Every row belongs to one group in each of 4 separate groupings. Each group adds its own fixed numbers to the row, and there is some noise. The rows also spread widely along 14 directions, which tell nothing about the answers.
In the rows, zero is written as 128.
Known rows, each followed by its group in each grouping:
[ 96 102 111  97  77  85 116 163 106 157 157 115 128 132  92 170 108 137
 155 122 153 136 113 155 103 148  93 153 151  54 133  86]  (3) Q_902 kuf lev
[156 119 114 119 149 142 140 120 162 121 153 103 109 117 117 115 137 126
 106 141 147 101 111 138 141 122 181 134 125 126 128 140]  (0) Q_902 nez piza
[140 157 134 114 117  88 118 128  80 119 119 107 123 102 124 128 120 132
 141 145  97 106 123 116  94 160 142 147 114 100 125 134]  (3) Q_468 kuf Vun
[197 149 165 168 133 155 170  93 130  77 131 122 167 164 128 111 162 162
  89 131  97 104 124 120 102 132  84 154  88 160 130 158]  (0) Q_373 tiz Vetom
[140 160 121 137 113 158 112 114 114 113 125 125 114 146 138 116 135 110
 108 160 129 135 149 113 129 139 160 100 118 171 134 121]  (1) Q_468 tiz piza
[140 214 136 152 114 131 126 120  81 107 147 103 111 111 113 126 141 140
 112 162  86 105 131 131  87 118 170  76 136 156 151 113]  (1) Q_373 nez lev
[108 140 120 126 173 118 124 153 127 113 111 117  96 115  88 110 162 123
 135 125 114 106  96 141 127 148 180 113 110 101 124 131]  (2) Q_468 kuf lomo
[ 74 145 124 118 129 128 136 110 181 104 137 119  79 133 133 163 123 137
 131 108 114 119 147 157 140 151 123  77  91 141 144 169]  (2) Q_902 nez lomo
[104 141 145 153 125 159 143  96 123 131 172 149 139 139 140  95 111  76
 116  70 134 180 155 125 121 155 124 131 145 126 119 130]  (1) Q_468 kuf Vetom
[146 157 119 146 114 133 121 147 103 145 113 107 114 106 133  98 133 102
 137 149  88 123 156 148 123 115 137 108 136 146 153 116]  (0) Q_468 nez Tus
[104  72 163 106 145 148 144  94 130 107 140 124 118 143 110 125 156 126
 138  56 131 122 114 152 172  65 100 122 108  89 158 122]  (3) Q_468 kuf Vun
[ 79 122 163 128  96 115 147 105 140 121 188 149 134 148 122 168  99 140
 146  69 131 139 139 134  99 143  60 133 133  72 120 140]  (1) Q_468 kuf Tus
[139 121 144 149 144 115 152 124 133 129 132 138 146 131 132 124 108 139
 123 112  99 117 125 112 112 156  85 170 123 107 112 157]  (2) Q_902 nez piza
[130 109 100 130 155 115 121 156 152 163  97 115 106 117 122 114 128 119
 144 136 113 129 134 163 162 122 139 131 130 127 137 123]  (2) Q_373 nez Vetom
[142  69 172 139 143 156 159 115 158 121 120 121 164 132 144 111 149 113
 146  86 116 132 136 166 151  92  79 160 115  98 117 134]  (0) Q_468 kuf Vetom
[104 149 109 141 109 138 130 140 168 136 145 120 121 139 139 167 126 124
 125 147 142 151 150 163 115 165 121 103 137 147 122 123]  (2) Q_902 nez Tus
[133 121 125 125 132 140 120 129 161 131 149 123 121 138 121 165 137 153
 128 156 149 110 121 139 147  87 147 112 142 135 125 125]  (0) Q_373 nez Vetom
[108 117 140 131 109 138  91 157  73 129  74 119 170 105 158 163 150 111
 163 161 132 138 129 118 118 105 130 121 142 132 108  78]  (3) Q_902 nez Vun
[146 137 170 158 141 135 138 121 115 105 141 149 164 146 125 157 139 156
 131 136 110  96 109  95 103 125  87 143 138 111  96 141]  (3) Q_468 kuf Vun
[ 87 108 147 120 163 156 120  72 116  75 116 121 120 136 142  84 143  82
 118  77 135 173 133  87 137 163 177 127  70 136  98 148]  (1) Q_373 kuf lomo
[140 105 129 144 105 130 122 162 100 145 121 137 161 144 118 140 149 125
 135 128 137 130 110 143 121 104  84 148 150 113 140  81]  (3) Q_468 nez piza
[127 152 118 128  84 112 104 161  81 118 124 122 143 108 123 126 137 118
 138 125 130 101 118 103  86 131 132 128 133 121 143 105]  (0) Q_373 nez lomo
[102 140 150 186 199 182 132 169  98  96  80 132 102 123  86  41 194  76
 148 100  59 100 112 113 133 113 138  68 111 121 129 132]  (1) Q_468 nez Tus
[ 93 110 130 134 125 187 116 143 175 128 145 113 143 105 163 145 141  77
 149 140 173 137 153 138 133 114 169  77 169 137  87 108]  (2) Q_902 nez Tus
[ 98  78 179 106 153 135 123 125 140  72 117 106 161  93 144 145 159 126
 167  99 150  88  94  99 111 115 157 141 111  68  71 142]  (2) Q_373 nez Vun
[103  82 135  95 132 113 107 119 124 117 113 105 111 125 125 133 128 123
 154 117 130 126 125 111 143 121 140 144  96  94 117 137]  (0) Q_373 nez Vun
[131 177 137 155 148 126 136 144  92 103 131 136 109 125  82 102 149 140
 125 119  84  69 105  97 100 122 128 103 123 118 148 148]  (0) Q_373 tiz Vun
[126 131 104 121  92 145 110 122 118 141  99  93  92 125 150  97 128  88
 138 128 103 147 184 158 157 100 122  84 107 172 179 103]  (1) Q_373 nez Tus
[ 99 181 141 154 117 124 142 105 128 150 139 124 119 101 166 148  86 118
 139 137  72 159 186 163 117 139 115  98 139 153 133 152]  (0) Q_902 nez Vetom
[112 145 127 153 136 130 150 152 135 143 159 116 109 122  91 127 131 126
 140 127  97 115 128 159 108 130 109 103 146  94 136 130]  (0) Q_902 nez Tus
[120 108 125 105 115 137 109 130 137 129 125 119 127 114 140 128 132 104
 142 117 158 132 130 145 145 116 164 129 132 117 124 107]  (1) Q_468 kuf Vetom
[ 87 117 113 117 103 146 139 128 157  86 111 120 139 142 138 141 175 105
 116  72 180 169 117 193 126 182 120 124  81 148 148 113]  (3) Q_902 tiz Vetom
[ 94 181 183 154 127 137 149 116 137  98 170 129 136 110 137 155 118 133
 154 134  85 108 150 122  73 152 115  91 136  96  83 172]  (0) Q_468 kuf Vetom
[102 157 127 189 134 170 150 160 159 131 137 141 150 122 135 122 147  89
 129 116 134 143 135 172  98 173 117 100 159 144 107 115]  (1) Q_902 tiz lev

New rows, each followed by its group in each grouping:
[157 107 115 101  70 135 122 132 161 143 122  98 120 105 169 115 106  98
 151 132 136 102 174 163 143 124 123 128 127 135 146 127]  (1) Q_468 tiz Vetom
[ 77 146 141 154 172 157 134 138 118 141 141 135 130  71 136 100 127  77
 146  97 117 138 136 131 128 106 184  87 180 117 110 119]  (2) Q_902 nez Tus
[111  96 131  83  92 149  96 122 144  98 107 106  85 104 156  92 112  84
 168 109 114  60 172  83 156 111 137  85  91 129 139 170]  (0) Q_468 tiz lomo
[138 202 119 157 165 109 123 100 122 118 145 177 120 152 114 162 123 181
  76 151 124 133 102 100 123 146 164 140 132 182 127 150]  (0) Q_468 kuf Tus
[ 94 104 113 137 153 107 130 155 161 148 105 147 147  98 148 125 125 105
 146  74 149 149 114 159 139 154 132 165 138 118 115 128]  (2) Q_373 nez Vetom
[133 105 130 140 118 142 164 120 188 154 185 129 138 155 124 168 113 137
 121 110 152 133 140 176 134 127  72 139 159 100 126 127]  (2) Q_902 kuf Vun
[138 181 108 175 123 121 129 165 118 147 142 144 134 142 104 137 145 133
 104 147 125 139 109 158  96 163 129 135 155 150 137 108]  (0) Q_468 nez lev
[ 83 117 133 126  98 152 143 122 146 152 197 108 129  95 139 120 119  64
 146  77 162 167 154 190 116 127 156 106 173  93 132  97]  (1) Q_468 nez lomo
[121 114 141 138 165 132 125 121 109 170 130 128 122 103 126 110 111 106
 155 139  94 143 150 139 159  80 143 118 167 110 118 112]  (3) Q_468 kuf Tus
[102  92 138 117  89 178 119 116 152 137 194 124 155 137 149 162 116  95
 133 119 197 153 151 118 130  96 136 107 183 114 103  95]  (2) Q_902 nez Tus
[142  91 113 130 157 119 120 150 180 125 111 148 146 147 129 158 138 150
 126 131 169  99  95 110 143 146 120 170 127 121  92 136]  (2) Q_373 kuf Vun
[ 85 135 124 131 153  51 118 132 105 147  97 176 120 130 108 173  94 191
 145 107  94 129 105 120 134 128  86 168 116 113 139 145]  (0) Q_373 tiz Tus
[155 164 100 165 101 112 129 167 155 149 170 166 146 141 121 162  96 152
 105 142 151  85 105 103  87 178 100 160 177 136 114 136]  (1) Q_902 nez lev
[185  72 132 139 150 114 147 133 185 126 105 119 170 133 154 143 121 152
 126 147 132  98 113 122 125 172  97 212 108 118  77 164]  (2) Q_902 nez lomo
[134 136 105 120 105 107 118 125 159 134 121 135 124 126 155 159 119 142
 118 127 146 130 132 155 138 140 130 150 119 165 147 135]  (0) Q_468 nez Tus
[133 175 137 166 141 136 118 154 107 115 107  97 143 115 125 133 156 119
 141 204  96 135 138 134  80 163 163 106 131 134  78 113]  (0) Q_373 kuf lev
[ 45 142 150 143 102 134 129 166 141 142 137 108 120 116 126 183 145 113
 186 136 108 159 159 210 102 123  95  58 149  89 122  96]  (2) Q_468 nez Tus
[105 142  90 139 122 129 116 184 183 138 118 127  97 124 127 153 146 112
 149 155 141 102 127 169 127 167 130  88 133 139 127 129]  (3) Q_468 nez piza
[135  91 108 116  58 171 115 132 197 120 139  94 122 179 162 148 133  95
 138 155 163 144 186 142 135 159  79 104  98 158 118 134]  (0) Q_373 nez Vetom
[ 89  80 179 123 166 152 121 126 126 111 102 104 115 112 128 110 147 107
 177 120  83 111 139 120 153  88 136  99 115  85  97 144]  (2) Q_468 nez lev
[105 118 113 135 139 122 111 138 144 134 116 146 126 126 139 123 112 110
 141 116 132 133 138 101 133 149 123 137 126 132 106 141]  (0) Q_373 kuf Tus
[151 119 101 133 111 118 126 166 144 146  88 115 130 112 143 108 117 111
 143 138 113 104 150 143 127 157 101 144 125 134 135 129]  (2) Q_902 tiz Tus
[172 141 126 128 127 116 126 101  87 144 177 116 123 151  98 108  83 134
 103 169 109 141 138  66 105 165 144 173 138 101 100 146]  (0) Q_902 kuf Vetom
[101 119 135 122 172 137 144 113 156  90 155 149 124 128  97 132 155 148
  99  67 170 103  70 130 140 129 173 134 126 114 129 143]  (2) Q_902 tiz lev
[ 85  90 120 109 137 139 113 128 140 119 147 130  93 152  94 107 127 102
 138  87 145 128 125  99 149 131 132 116 116  95 122 137]  (0) Q_373 kuf lev
[173 126 111 148 146 107 120 142 112 165  92 141 156 104 144 117 103 135
 125 161 112 120 129 116 135 126 135 183 151 148 117 123]  (0) Q_902 tiz Tus
[ 93 129 147 141 147 133 135 119 147  92 163 170 136 150 113 166 130 153
 115  79 159 101  80  83 111 151 116 140 129 106 104 156]  (1) Q_902 nez Vun
[165 157 172  93  63 106 125 101  43 113 162  55 153  97 120 174 120 172
 150 213  98 109 142 137  67  90 151 121 140  78 122  92]  (3) Q_902 tiz Vetom
[164 131 109 119  88 142 130 115 144 139 166 123 112 166 113 136 121 144
 104 126 146 112 141 140 149  87 101 118 137 143 173 108]  (1) Q_373 kuf Vetom
[ 90  98 129 123 158 116 137 130 129 116  93 153 124 108 124 115 138 122
 138  42 128 109  99 144 158 124 108 146 106 115 158 140]  (3) Q_902 tiz Vun
[116 182 125 159 179  87 117 158  80 127  79 132 110 106 102 127 126 150
 144 176  50 112 107 102 100 180 146 127 114 122 105 155]  (3) Q_902 nez Vetom
[157 137 126 149 145 175 116 142 152 112  98 122 149 100 169 104 153  89
 127 141 142  89 140 108 139 108 168 104 145 172 108 122]  (2) Q_373 kuf Vun
[110 125 116 137 123 134 138 135 158 134 157 123 124 131 121 144 126 120
 126 121 146 140 129 152 120 148 124 127 137 119 123 129]  (0) Q_902 nez Tus
[192 168 107 122 121 112 124 113  91 137 143 120 111 120 113 103 118 144
  93 165 116  96 121 115 128 120 173 143 138 156 163 123]  (3) Q_468 tiz piza
[159 157 141 142 126 142 133 106 112 107 148 138 132 128 125 134 126 160
 102 130 116  82 115  97 125  83 133 119 140 149 148 131]  (1) Q_902 nez Tus
[127 145 143 161 125 179 154 138 214 110 156 136 119 163 132 184 145 151
 127 143 124  71 147 152 132 111  60  63 139 142 123 156]  (2) Q_902 kuf Vun
[ 91  84 129  59 127 116  91 120 130 130 153 100 102  91 124 159 119 115
 167 134 175 109 115 119 150  97 207 117 147  68 102 112]  (3) Q_468 kuf Vun
[ 94 113 137  97  69 117 151 125 110 137 164  96 130 103 117 133 125 111
 147  52 136 140 144 202 116  86  85 116 140  67 187  83]  (2) Q_902 kuf Tus
[104 114 136 137 158 170 106 120 147 160 142 147  90 124 139 121 104  96
 149 136 107 109 162  95 188  59 149  75 168 145 123 147]  (0) Q_468 nez Vun
[ 85 117  96 114 132 121  98 111  84 144 107 151 111 153 114 128 124 115
 105  97 158 198 120 134 171 133 153 139 123 162 161  91]  (3) Q_902 tiz lev
[ 60 147 133 139 151  94 100 133  89 147  96 167 124 119 133 172 119 136
 145 111 113 172 116 135 140 126 138 136 132 134 129 116]  (0) Q_468 nez Vun
[138 117 128 149 163 125 139 110 101 142 125 142 133 134 115  99 134 122
 111  82 113 140 112 128 154 103 115 155 132 137 157 121]  (3) Q_373 nez Vun
[125 180 151 157 145 148 168 124 154 121 149 103 120  81 136 141 140 127
 141 132  84  85 145 189 111 105 127  68 150 124 138 139]  (3) Q_902 kuf Vun
[117 121 109  97  97 164  87 151 170 116 119 114 137  73 186 152 126  88
 150 149 188  75 146 109 139 102 201  81 164 152 103 111]  (2) Q_902 kuf lomo
[128 162 147 135 128 133 141 103 133 106 130 103 110 123 138 123 140 128
 118 123  91 129 147 158 122 139 141 106 104 149 143 147]  (2) Q_468 nez lev
[144 133 133 131 107  90 127 135 102 139 116 137 149 130 127 151 123 160
 128 119 119 131 108 154 117 128 102 177 125 117 146 109]  (1) Q_468 nez Vetom
[149 128  89  88  83 100 105 109 100 115 109  98  89 161 107 119 133 146
 100 130 142 138 126 142 143 143 142 146  73 153 185 106]  (1) Q_373 tiz lev
[115 116 126 168 166 138 133 135 145 147 113 167 137 128 141 105 107 106
 124  94 107 131 130 104 148 146 103 155 140 148 111 158]  (0) Q_902 nez lev
